The rows are grouped in 4 ways, from coarse to fine. Each group lies inside one group of the grouping before and may be the whole of it. The rows also spread widely along 13 directions, which tell nothing about the answers.
Some rows, each with its group in each grouping after it:
[  9  22   0  -5  14  -1 -20  12 -13  -9  -7  13 -16  27 -16   4  -3  23
  17   4  -6  28   8 -15  23  -4  -6 -13]
k_335 k_724 k_441 veriv
[ 22   7 -19   3  15 -38   2 -28  22  -5  -7 -10  11   6  26   3   9  10
 -21 -28  11  12   3 -11   6  11  17   1]
k_908 k_823 k_457 vuser
[  9   0  -3 -16 -18  11   8 -10  18  -3  14   8   8   8 -18  -1   9 -15
   5   1 -15 -23  13   6   2  -6  -5  -6]
k_908 k_823 k_457 zaf
[  3   6  -1 -10  23   8 -24 -15   0   9  27   7 -12   7   5  -2  -2  -5
  -5 -18  -6  12  -1   7 -25   3   0   6]
k_358 k_367 k_979 siga
[ -8  31  36  12  17  -3 -10 -15   9 -15  15   1  -5   6  14  14 -19  15
 -15 -14  -6  50 -10  -7 -21  14  -8   5]
k_358 k_737 k_340 Vel
[ 19  17   8  -3   9 -13   1   4   2  18  -1   1  -3   1   6  13 -12  13
  -1  -1  19 -11 -15   5  11  -6  12  17]
k_335 k_658 k_144 mas
[ -5  -9   2   3 -10  -6  12  -5  -2   6 -22  -1  -5  13 -14   6  14   8
  16 -22   3 -11  19 -25   8 -11  12  28]
k_358 k_528 k_861 toron
[ -7 -12 -19  10  19  10 -16  12   5  -3  -7  -9 -26  -5  16  20 -28  23
   9  11  -1 -12 -11   8  -9   4  -5 -25]
k_335 k_724 k_306 Bam
[  4   8  19 -14 -11  -4   7 -19  20  18 -26   0  -2  19  17 -11   1  -6
   5 -35  18   6 -12  -5   4  21  12  28]
k_358 k_657 k_813 Tizat
[ -9   6  13  -5 -24  13  -2   3   3   5 -12   7 -16  19   1   5  -8   6
   8  -2  -8   9   4  -6  -5   0  -7   8]
k_335 k_724 k_441 kulet
[ -3   0   7   0   3  -3  16 -16   3 -10  30  -7  24  -9  -9 -11   4  -6
 -13  -3 -10   7  14 -11  -2  -8  -9   6]
k_358 k_737 k_778 kuf
[ 10  -7 -39   3  -2  -7  -3  -4  -3  -1 -10 -26 -14  -2  17 -14 -11  22
 -35   8  18  30   5  -2   3  -3  -2 -25]
k_358 k_737 k_187 Kivu
[ -3   3  -3   8  15  -1  -3   2 -15  -4  -9  23 -29   7   5  -2 -12   3
  21   6 -21  -1  26 -29 -13 -22   3  -9]
k_358 k_657 k_813 resos
[  3  23  30  -7  -8  -1  16 -14  15  10   2  11   3  11  16  -3  -5 -11
  -3  -6   2  11  -6  -7   2  -6   5  19]
k_335 k_658 k_144 Tumom
[  1 -10 -16   6 -34 -22   1  -2   6  -2 -10  -1 -10 -16  23  10 -22  15
 -14   9 -11 -23  12  -8 -20   4  -7  -3]
k_335 k_146 k_298 nonun
[  9  16   4   9  20   2   3  -6  19  -8 -19  10 -31   7  15  23 -21   9
   7   8   2   5  -2  -6  -5 -16  17 -23]
k_358 k_367 k_430 dafu
[  2   0   8  -9  12 -15 -20  -4   1  -6  17  -7  22 -15 -11 -10  -6  17
   7 -31  15   2  -4   4   8  46 -18  18]
k_358 k_367 k_979 tosu
[  0 -10  -9   5 -15 -10  40  -2  -1  -7 -11  -3  29 -43  -3 -25 -16 -22
  -1   2  27 -18  21  -6  20   0 -10  -8]
k_335 k_146 k_298 lala
[  6  -6 -17   3  28  -8   3  -1  20  -5 -15 -18   1   9   4  13   1  26
  14  -1   5  -8 -13  -7  32   1  12 -16]
k_335 k_658 k_587 Muke
[ 11  17   7  10  31  -8  -4  -6  12  -1   6   1 -16  10   9  38 -12  14
   0   1  -4  -2  -9   0  -8 -20  16  -2]
k_335 k_724 k_306 buf
[ -6   6   7   8  13   4   3  -1  -4  -2 -11   9 -18  13   8   2  -6   7
  14   1  -7  16   9 -22   4 -17   7   1]
k_358 k_528 k_861 ven
[ 12   3  -6   1  13 -15  -4  -3 -10   9  -8  -6   5 -18 -14  -1  -7   1
  -6 -31  41  -5   9   3   1  13   3  21]
k_358 k_737 k_187 fov
[  0 -18 -26  -8  -3  10   0  -5   6  20   5 -18  -2   2  34 -30  -4   1
 -13   0  12   7 -16   7   7   9  -3  -8]
k_908 k_470 k_231 Duzeg
[ -9   9  19   9 -15  -6  12 -11  14 -14   7   9   5  -7   5  12 -13  -1
   1  -3 -16   1   9  -8 -16  10  -9   1]
k_908 k_420 k_439 povi
[-11 -19 -25  -8  -6   7  -2  -3  25 -16 -13  -7   1  -3   1  -6  -4   7
  20  -2 -12 -25   8  -1  10  24 -17 -27]
k_335 k_658 k_814 zedo
[  6   8 -11  -3  21   6 -19   0  12   2  13 -18  -8  10  -2  18  -5  23
 -10  -2   4  14 -19  16   2   3   0  -9]
k_335 k_658 k_587 nepit
[ 12   4 -21  -5  -9  -7  -8  11 -15   1 -10  -6  -2   9  -9 -12   0  20
  -6  -1  16  20  11  -9  23   6  -7  -8]
k_908 k_823 k_165 fusa
[  8  15  12 -21   2  15  -1  -1  -8   4  18  13   8   8 -17 -31  -1 -13
   8   1   3  13   6  -1  20  -1 -12   1]
k_358 k_737 k_340 Vel
[  0   5  -6   1  26 -12 -18 -11   8  -5   4  -7   1  10  19   2  -2  15
  -2 -21  -1  22  -7  -6   1  20  -3  -1]
k_335 k_724 k_441 veriv
[ 19  11  19 -12  -5   3 -15  12   4  27   9   6 -14  29  -1  26  -5  21
   8   5  -4 -19 -25  10   5  -8  14  26]
k_908 k_823 k_457 vuser
[  5  -5 -12   2  15 -21   7 -14   1   7  10  -5   7   2  17  -2   5   4
  -6 -12  -3  -4   9 -18   3 -12   9  12]
k_335 k_724 k_306 Bam
[  1   5 -21   3  19   8   6 -11   1  -4   1  -5  -7  -1  22 -16 -11 -10
 -19   6   9  37   7  -2  -1 -13  -1 -28]
k_335 k_724 k_441 kulet
[  9   0  -9 -19   8  -3 -14  -2   8  16  -6  -4  -1  15  25 -21  -6   8
   6 -11  15   5 -20   4  25  22  -1   1]
k_335 k_724 k_306 Bam
[  2  -2  -2   6   9 -10   3   1  -2  -7  -7   2  10  -4 -15   4   2   8
  16 -19   9  -8  13 -12  13  10  -2   7]
k_908 k_823 k_457 vuser
[ 16  -1 -17 -15 -15 -12 -16  15  -8 -17  21  -7  24 -38 -28 -19 -20  16
  -5   8  21 -20  13  21  18  34 -32 -10]
k_358 k_528 k_861 ven
[ 14   8  -3  -9  15 -12 -11  -9   6   0   0   5  -2   0  -5   1  -5   4
   7 -19   7 -10   4   1  -2  13   2   5]
k_358 k_657 k_813 Tizat
[ 15   1 -16  -1   0  -1  -6  -3   0  11  -6   5 -11  -7  -8  10  -6  -9
  -5 -18  23 -19  12  14 -16  -1   6   5]
k_908 k_823 k_457 vuser
[ -4   2  -2   4 -12   9  18  -2   4   9 -17  -9  -9   6  -3   6  -1   2
  -5  -3  15   7   4  -4   2 -16   5   6]
k_335 k_658 k_144 Tumom
[-12 -12  -7  13  26   6 -10   8 -20   3   1  14 -16   7 -12   9   3   4
  28 -15 -15 -10  21 -21 -11 -12   0   8]
k_908 k_823 k_457 zaf
[  7  13  20  -8 -30   0  10   7  21   2   2 -13  11 -12   9   5 -27  15
 -13  14  19  -5 -24  20  12  20 -13   2]
k_335 k_658 k_144 Tumom
[ -6  -2   3  12  22  -1   6   3 -10  -2  -4  -2  -3  -3 -16   7  -4  10
  15 -13   5  -3  11 -17   4  -9   2   9]
k_358 k_737 k_340 Vel
[  2   7  21  -9 -17  14  18   3  -2   8  15  -5  26 -13 -20 -17  -3  -9
   1  -6  29   2  -6  11  21  11 -14  16]
k_908 k_470 k_231 Duzeg
[ 13  -3  -5   0 -24 -28   9 -19  26  -1   8 -13  15  -6  28   6  -7  12
 -28  -6  -2 -11  -2   0 -10  13   2   8]
k_908 k_823 k_457 vuser
[ 15   2  -6 -10  -2 -13 -19  -2   6   9  12  -4  -1 -14   7  -1 -16  12
 -11 -13  16 -14  -5  14 -10  23  -4  10]
k_358 k_367 k_430 dafu
[ -8   7   8  -6  -2   7  13 -11  17 -10 -26  -1   6  28  -8  -6  15   2
  19 -18  -3  28   0 -21  32   5  -1  -4]
k_335 k_146 k_298 lala
[ 10   6  -6 -19   5  -1 -31 -10  23  -4  11  -3 -14  26  27  -8  -8  23
  -8   4 -21  18 -21   3   2  24  -8 -17]
k_358 k_737 k_187 Kivu

New rows, each followed by its group in each grouping:
[ -6   8  20   9  -1   6  11 -13  21  -9  -6  -3 -12   4  -4  30 -11   7
   1  -8  -2   5   1  -3 -17  -7   6   3]
k_358 k_367 k_979 tosu
[-10   0  -1   8   5  20   3  -3   2   0   5  -8 -10  11  -4   7   1   7
  -1  -2  -1  20  -1  -3  -5 -11  -2  -6]
k_908 k_470 k_231 Duzeg
[ 11   5 -27  -8  37  -2  -8 -22   5   4   8  16  -8   8  -8  -1  16 -26
   9 -26  -4 -15  26  -4 -10 -17  13  -3]
k_335 k_658 k_814 zedo
[-16 -18  -2  13 -10  19  28   7  -8  13 -19 -11  -6  -6 -17  13  -3  -7
   9  -6  16 -16  14  -5  -4 -26   6  16]
k_335 k_724 k_441 kulet
[  2  26  22 -10  10  25  -1  -8   4  -1   2  18   0  11 -19 -11   2 -21
  16 -19  18  26   0   6  11   9  -6  -1]
k_908 k_470 k_231 Duzeg
[ 11   6 -10   0  17  -2  -7   5  -1  -3  -8  11  -6 -21 -15   9 -19 -11
  14 -12  26 -27  13  14  -3   7  -2  -8]
k_335 k_724 k_441 veriv
[ -3   2   0  11 -17  -5   3   5 -13 -10  -4   2 -13 -11 -12   5 -17  14
  -8   7  -1   6  27 -14 -15  -9 -12  -2]
k_358 k_737 k_187 Kivu
[ -7  -8   0   0 -16  -3  -3  10  -3   8  -1  13 -12 -20  15  -2 -28   1
  12   8  -6 -39  11  -1 -17   9 -12   5]
k_335 k_658 k_814 zedo
[ -5  16  11   5  10   5  12 -16  10 -11 -25  23 -20  11  11  -4  -6 -16
  16  -9  -3  19  20 -23  -3 -14   9  -8]
k_358 k_528 k_861 ven
[ -7  18  26   7  -6  12  16  11   8 -15 -18  -7  13 -21 -32  14 -21   5
  12 -10  40   7  -5  13  17  22 -17  -1]
k_335 k_658 k_144 Tumom
[ 10  14  23 -21 -23  -6 -13   9  -5  23  13  12  -2  17   0  -1  -6  14
   7   1  -8 -16  -7  -1   8   7  -5  34]
k_335 k_658 k_814 zedo
[ -9   5  10  -1   4  17   1  -6  22 -11 -22   2 -10   0  -7   5 -14  -4
  21 -17  11  -4  -3   6   1  20  -6 -11]
k_358 k_737 k_340 Vel
[ -7 -17  -6  -5 -31  10   9  13  -6   7  -8 -17  10   7 -12 -15   4  18
   4  -1   6   2   3  -6  23  11 -15   6]
k_908 k_823 k_457 zaf
[  8  21  11  -8   9   8  -8   2   4   3  20   7  -3  -1   7  -1 -20  -1
  -5  11   2   8 -10  13   0   2  -8  -7]
k_335 k_658 k_814 zedo
[ -2   5   0   5  31   8  -9   1 -19  14 -19  24 -38   6  16 -11 -16  -7
  21 -11  10  15  12 -18  -9 -11  11   0]
k_358 k_367 k_979 tosu
[  0  -5 -14   0   2   7  -8   0  -2   8   0 -15 -17   8   1   2  -6  16
 -11  -3   3   9  -1   0  -7  -6   0   0]
k_358 k_737 k_340 Vel
[ -9 -19   3   2 -23   9  24   6   7  -1   0 -12   3 -18   3  -3 -19  10
   5  20  -4 -22   2  -4   5  -5  -8  -6]
k_358 k_367 k_979 siga
[ -5 -24 -21   8  23   1  23  -6  -5  11 -19  -1  -7   2  -4  -9  13  -7
  23 -17   5 -19  22 -29  12 -29  21   8]
k_358 k_367 k_430 dafu
[ 11  -9 -27   1  -8  -8  23  -6  -7   5   5  -7  10 -20  -8  -6  -1 -14
 -17   3  14 -16  29  -2  -1 -27   4  -1]
k_335 k_724 k_441 kulet
[ -3   3   0   4  -9  -1  -3   7   1  10 -21   3 -23   5   9  12 -14  13
   7  -3   6  -8   1  -5  -7   0   1   7]
k_335 k_658 k_144 Tumom
[ 11   1 -14  -5 -11 -12  18 -25  39 -18 -17  -3  12  -2   2   1   7  -6
   4 -15   7 -20  11  -2  15  14   4 -18]
k_908 k_470 k_231 Duzeg
[ 16  11   9  -7  16   4  -6  -2  17   8  -2 -15  -6  20 -13  24   0  18
  -1  -9  15   1 -24  12  15  -2  14   8]
k_358 k_737 k_187 Kivu
[ -3  -6 -12  -5  -4 -12 -11  -6  -7   3  -7  -2  -2  -6  18 -29 -10   7
  -7 -19  11  15   9 -13  -2  27 -12   5]
k_358 k_737 k_187 fov
[ 16  18  -4   7  13 -18   9 -11   5   7 -27  14 -23  14   6  20   0   2
   4  -9   9  -4  17 -19   1 -30  29   3]
k_335 k_658 k_587 Muke
[  5   1 -11  -3  10   4   1   0  -5  12  -7 -11   3   3  -7  -5   1  -1
  -5 -15  25  15  -6   5  15  -1   3   5]
k_335 k_146 k_298 lala
[ -5  -4 -19   9  28  17 -15   6 -10   0 -11  -5 -28  -7   2  -2 -22   4
  -1  -3  20  17   2   6 -13   1  -4 -21]
k_358 k_737 k_187 Kivu
[ -3  38  43   9 -12  -2   6  -1  11 -10  -6 -14   9   3 -10  22 -17  25
 -16 -15  29  53 -16   4   9  20  -9  14]
k_335 k_658 k_587 nepit
[ 26  15 -13  -6  -2 -31  -9  -6  -3   5   2   6  -6   9  10   7  -3  14
 -13   0   0  -3  13  -9   3 -10   9   5]
k_335 k_724 k_441 veriv
[ -6   1  16   0  10  -3  -6  -6   2 -10  19   5  10   1 -26  15   8   7
  18 -20 -14 -13  13  -9  -5   3  -5  25]
k_358 k_528 k_861 ven
[-12 -13   4   1  19  13   0 -15  24   4   4   6  -5  16  19   7   4 -10
  20 -16 -23 -14  -8  -6 -12   3   7   4]
k_908 k_823 k_457 vuser
[-12  -1  16 -11 -25  35   1   7 -14  20   6  -4 -15  25 -26  -3   6   6
   3  -2  -4  24   3  -3  -4 -19  -7  21]
k_358 k_367 k_979 siga
[  1  -5  -4   1  -1  14  33  -6  16   1 -13 -14   1  -6   4  -6 -11  -7
  -3  10  16  -4  -3   1  17 -17   8 -16]
k_358 k_737 k_340 Vel
[ -5 -23 -22  -3 -25  18   5  28 -10   7 -28  -6  -6 -24 -34  -1 -18   4
  26   1  32 -43   8  20  16  21 -15  -8]
k_908 k_420 k_439 povi
[  8  14  16   3  -2   0  26 -16  14  12  -9  -2   1  11  16   1   2  -7
  -8  -8  18  16  -7  -8  11 -15  18  10]
k_908 k_470 k_231 Duzeg
[  8  15   1  -1 -29  19  -1  17  15 -14   4 -14  -7 -12   9   9 -44  21
 -28  42  14  21 -21  29   3  13 -22 -43]
k_908 k_823 k_165 fusa
[ 31  13  11 -18   2  -7  -3   6   4  29   0  -5  -7  12   7   5 -12  19
  -3   5  27  -7 -27  12  26  -3  18  17]
k_358 k_367 k_979 tosu
[ -1  11  15  -4   6  -4 -16   1  13  -8  16   5   6  -7  -8  17 -15  11
  12  -9  -6 -20  -5  10  -6  26 -15   7]
k_335 k_658 k_814 zedo
[  9   7 -18   0  16 -10  -6 -10  18 -24 -14  13  -4 -14 -13  15 -11  -9
  15 -15   8 -22  23   5  -4  13  -3 -24]
k_335 k_724 k_441 kulet
[  1  -2  -7  -1   3   6  -4   6  -8  -4   6   2  -2 -15 -12  -6 -13   1
   5   2  10  -7  12   4   1   0  -9  -3]
k_358 k_528 k_861 ven
[ -3  -9 -17   3   9   9 -11  -1 -10 -10  23   7 -13 -12 -16   1 -10  -4
  -2   8 -19 -13  28  -2 -28 -15 -13 -13]
k_358 k_737 k_187 Kivu
[ 17  -2 -19   0   1 -34   8  -9   5   9  -8  -9   5   5   2  12  11  17
  -6 -14   4 -24  13 -16  13 -10  17  18]
k_335 k_658 k_814 zedo
[-12  -3   5  12 -18  -3  17  -4  -4  -8 -12  -8  -2 -15   0  -1 -15   8
 -11  -5  10  12  18 -16 -10   0  -9   4]
k_358 k_737 k_187 fov
[-24  -7  15   4   6  19   9  -1   9  13 -11  -1 -12  13  27  -4 -10   0
  18  -6  -8   5 -14 -12  -1   3   0   8]
k_335 k_658 k_814 zedo
[-12   1  22   4 -35   5   5   5  -6   4  -5 -16  -1  -3  -8   6 -14  22
 -15  -7  14  17  -1  -3  -9  12 -15  24]
k_358 k_737 k_187 fov
[ -9  -3  -1  -6 -11   6 -22  -5   3  -3  38 -12   6   4  15 -12  -3  20
 -17   0 -20  24 -11   5 -13  24 -26  -1]
k_908 k_470 k_231 Duzeg
[ -4  -3  10  -9 -37   2  19   2   2  17   5  -2   9 -13  17 -21 -16  -6
 -10   9   7 -11  -1   1   0   4 -12  17]
k_335 k_658 k_144 Tumom
[  6   2   0  -8 -15  -4   4   1   8   0   5  -9  13  -8   3  -4 -13   6
  -7   5   7  -2 -11   7  15  13 -11  -3]
k_335 k_146 k_298 nonun
[  4 -11 -26   0  -5  -7 -10  -2  -4   3   0   2  -8  -3  -7   8   1   3
  -2 -14  -2 -21  22  -3 -17   1  -1   3]
k_908 k_823 k_165 fusa
[ -1  10   9  -3  12   2 -10   5 -11  12  15   8  -9  12  11  -6  -7  10
   4   4 -10  15  -3 -11   2  -9  -2  10]
k_335 k_658 k_587 nepit
[ 26   0  -4 -12 -26 -26   1  -2  38  -2 -18 -36   6  18   4  27  -3  53
 -15   4  10 -17 -30   7  35  20  10   2]
k_358 k_737 k_187 Kivu
[ -3  -5  -5  14  16   7  19 -10  12  -3  -8   2 -14 -16   5  17 -14 -15
   5   0   6 -21  13   0 -16 -26  15  -6]
k_358 k_528 k_861 ven
[ -5  -6  -7   5  -8  -6   7  -4  -9   2   5 -15   3  -5  -1  -8  -2  13
 -15  -8   3  12  13 -14  -5  -5  -5  11]
k_358 k_737 k_340 Vel
[ -3  -4   1  -3  12   7   0  -5  -9  11  14  -2  -6  19   1 -10   8   5
  -2  -3 -13  17   4 -17   1 -20   4  12]
k_358 k_737 k_187 Kivu
[ 10   8 -28   5  -9 -11  -6 -15  16  -3 -21   1 -33  13  25  17 -10   9
 -19  -1  -4  13   9  -1 -21  -4  12 -23]
k_908 k_420 k_439 povi
[ -8   5  -7   9  50  21 -16  -9  -5  -2   1  10 -24 -10   6  -3 -18 -20
   4 -19  16  21   5   6 -27   1  -1 -16]
k_358 k_737 k_187 fov
[ 12  11   0 -25 -13   8   7  -1   5   3  19  16   8  10  -1 -29   0 -12
   4  22 -14  -3   7  -3  23 -12 -11 -11]
k_335 k_658 k_144 Tumom
[  6  -6 -16  -1 -17 -18 -10  -6   6 -10   7   7   1 -14   9  -2 -11   6
  -6  -5 -12 -22  21  -3 -18  19 -14  -7]
k_908 k_823 k_457 zaf
[ -1 -12 -16   1  -6  -4   1 -17  21   8  -5 -13 -11  18  26   6   9  13
  -6 -12 -10  -4  -6  -9  -7   0  11   3]
k_908 k_470 k_231 Duzeg
[ 21   1 -12 -11  19   1  -4  -6  29   5  -7  -9 -12  16   3  17  -2  14
   7   0   8 -17 -19  10  18  -5  20 -12]
k_358 k_367 k_430 dafu
[ -6  12  26   0  18  11  -4  14 -13 -10  28  21  14 -30 -12  -7 -31 -13
  22   7   4 -11   4   8   0  14 -26  -2]
k_335 k_724 k_441 veriv
[ -4  -5   2   8  48   1  -2  -7 -11  12   9   2 -12  23  11  -1   9   6
  12 -11 -14  15  -2 -28   3 -27  18  14]
k_358 k_737 k_187 Kivu
[  1  10  -2  10  15  15   1   6  12   4 -31  -6 -32  10  20  22 -27  11
   2   8  21  18 -18   8   2  -8  12 -21]
k_335 k_724 k_441 kulet
[  5  -1  -1  -4  -8   4 -12  12   6   0  18   3  -8 -14  22  -1 -31  16
   1  26  -7 -20 -15  13  -4  14 -15 -18]
k_908 k_470 k_231 Duzeg
[  9 -11 -12  -2 -21  10  15   1  11   8   3 -27  -1   0 -32  25   5  15
 -15   2  12 -20   4  12  -1 -25   9   8]
k_358 k_367 k_430 dafu
[-11 -12  15 -12 -24   3   6 -14  20   1  19 -18  21  11  -6  -3  12  16
  -1 -15 -18  -1  -7  -6   4  16 -11  23]
k_358 k_367 k_979 siga
[  7 -13 -14  -3 -11 -18  13 -10   2   3   0 -19  20 -16 -17  -3   7   5
 -12 -23  21 -21  15  -3   6   5   1  21]
k_358 k_737 k_187 fov
[ -5 -10  11  -8  -2  18  25  -2   6   7  10 -10  17  -3  -8 -13  -1  -9
   5   4   5  -8  -6  -2  17 -10  -2   8]
k_358 k_737 k_187 fov
[  8  17   6  -9  -6  -3  13 -32  28   4   2   6   5   8   4   4  10 -25
 -14 -25   5   2   8   3 -14  -5   9  13]
k_335 k_658 k_144 Tumom
[-10  -7 -20   7   6  -7 -28  -5 -19  -9   4  -5  -9  -4 -30   6  10  14
  -2 -38   4  12  33  -9 -26  14 -13  16]
k_358 k_528 k_861 toron
[  1  13   7  -4  19  -2  13 -26  -2   6  11  10  14  11   0 -17  17 -29
  -3 -28   3  28  18 -17   1 -15   7  19]
k_335 k_724 k_441 kulet
[ 12   7  -3   6 -11 -19  23 -22  25   5 -28  -7  -8   8  12  27   1   0
 -11 -18  15 -12   9  -9  -3 -17  25  10]
k_335 k_724 k_306 Bam
[  1  -5  -5   7  28   6   7  -7  13  13 -24  -9  -6   6  20   3  -5  -4
   8 -25  28   3 -17   3  10   8  17   0]
k_908 k_823 k_457 zaf
[ 14  15   0  -5  -7  -8   1  -9   0   8  -4  16  -7  -7  -1   4 -11 -18
  -5 -13  17 -12  19   6 -15  -5   5  11]
k_335 k_724 k_441 kulet
[-26 -11  12   1  -5  30  -3  -8  14   0  -9  -9 -13  25 -13  11  11   4
  16 -24 -11  13  -1  -6 -12   4  -3  15]
k_358 k_528 k_861 toron
[  4 -10   8  -2 -10 -12   9  -4  21   5   3 -34  20 -11  15   3 -14  26
 -19  -6  20  -5 -28  10  13  26  -3  15]
k_358 k_737 k_187 Kivu
[ 12  -3   3  -6  25   4   3   7  -1  24 -13   9 -23  17  17  -1 -10   8
  26   7   5 -14 -14 -11  22 -19  23   4]
k_358 k_367 k_979 tosu
[-14  -7   6   6  -6  -3  -2  -6  -1 -10  14   3   1 -12   3  -8 -10   8
   2  -8 -16   3  17 -17 -19   9 -15   5]
k_358 k_367 k_430 dafu
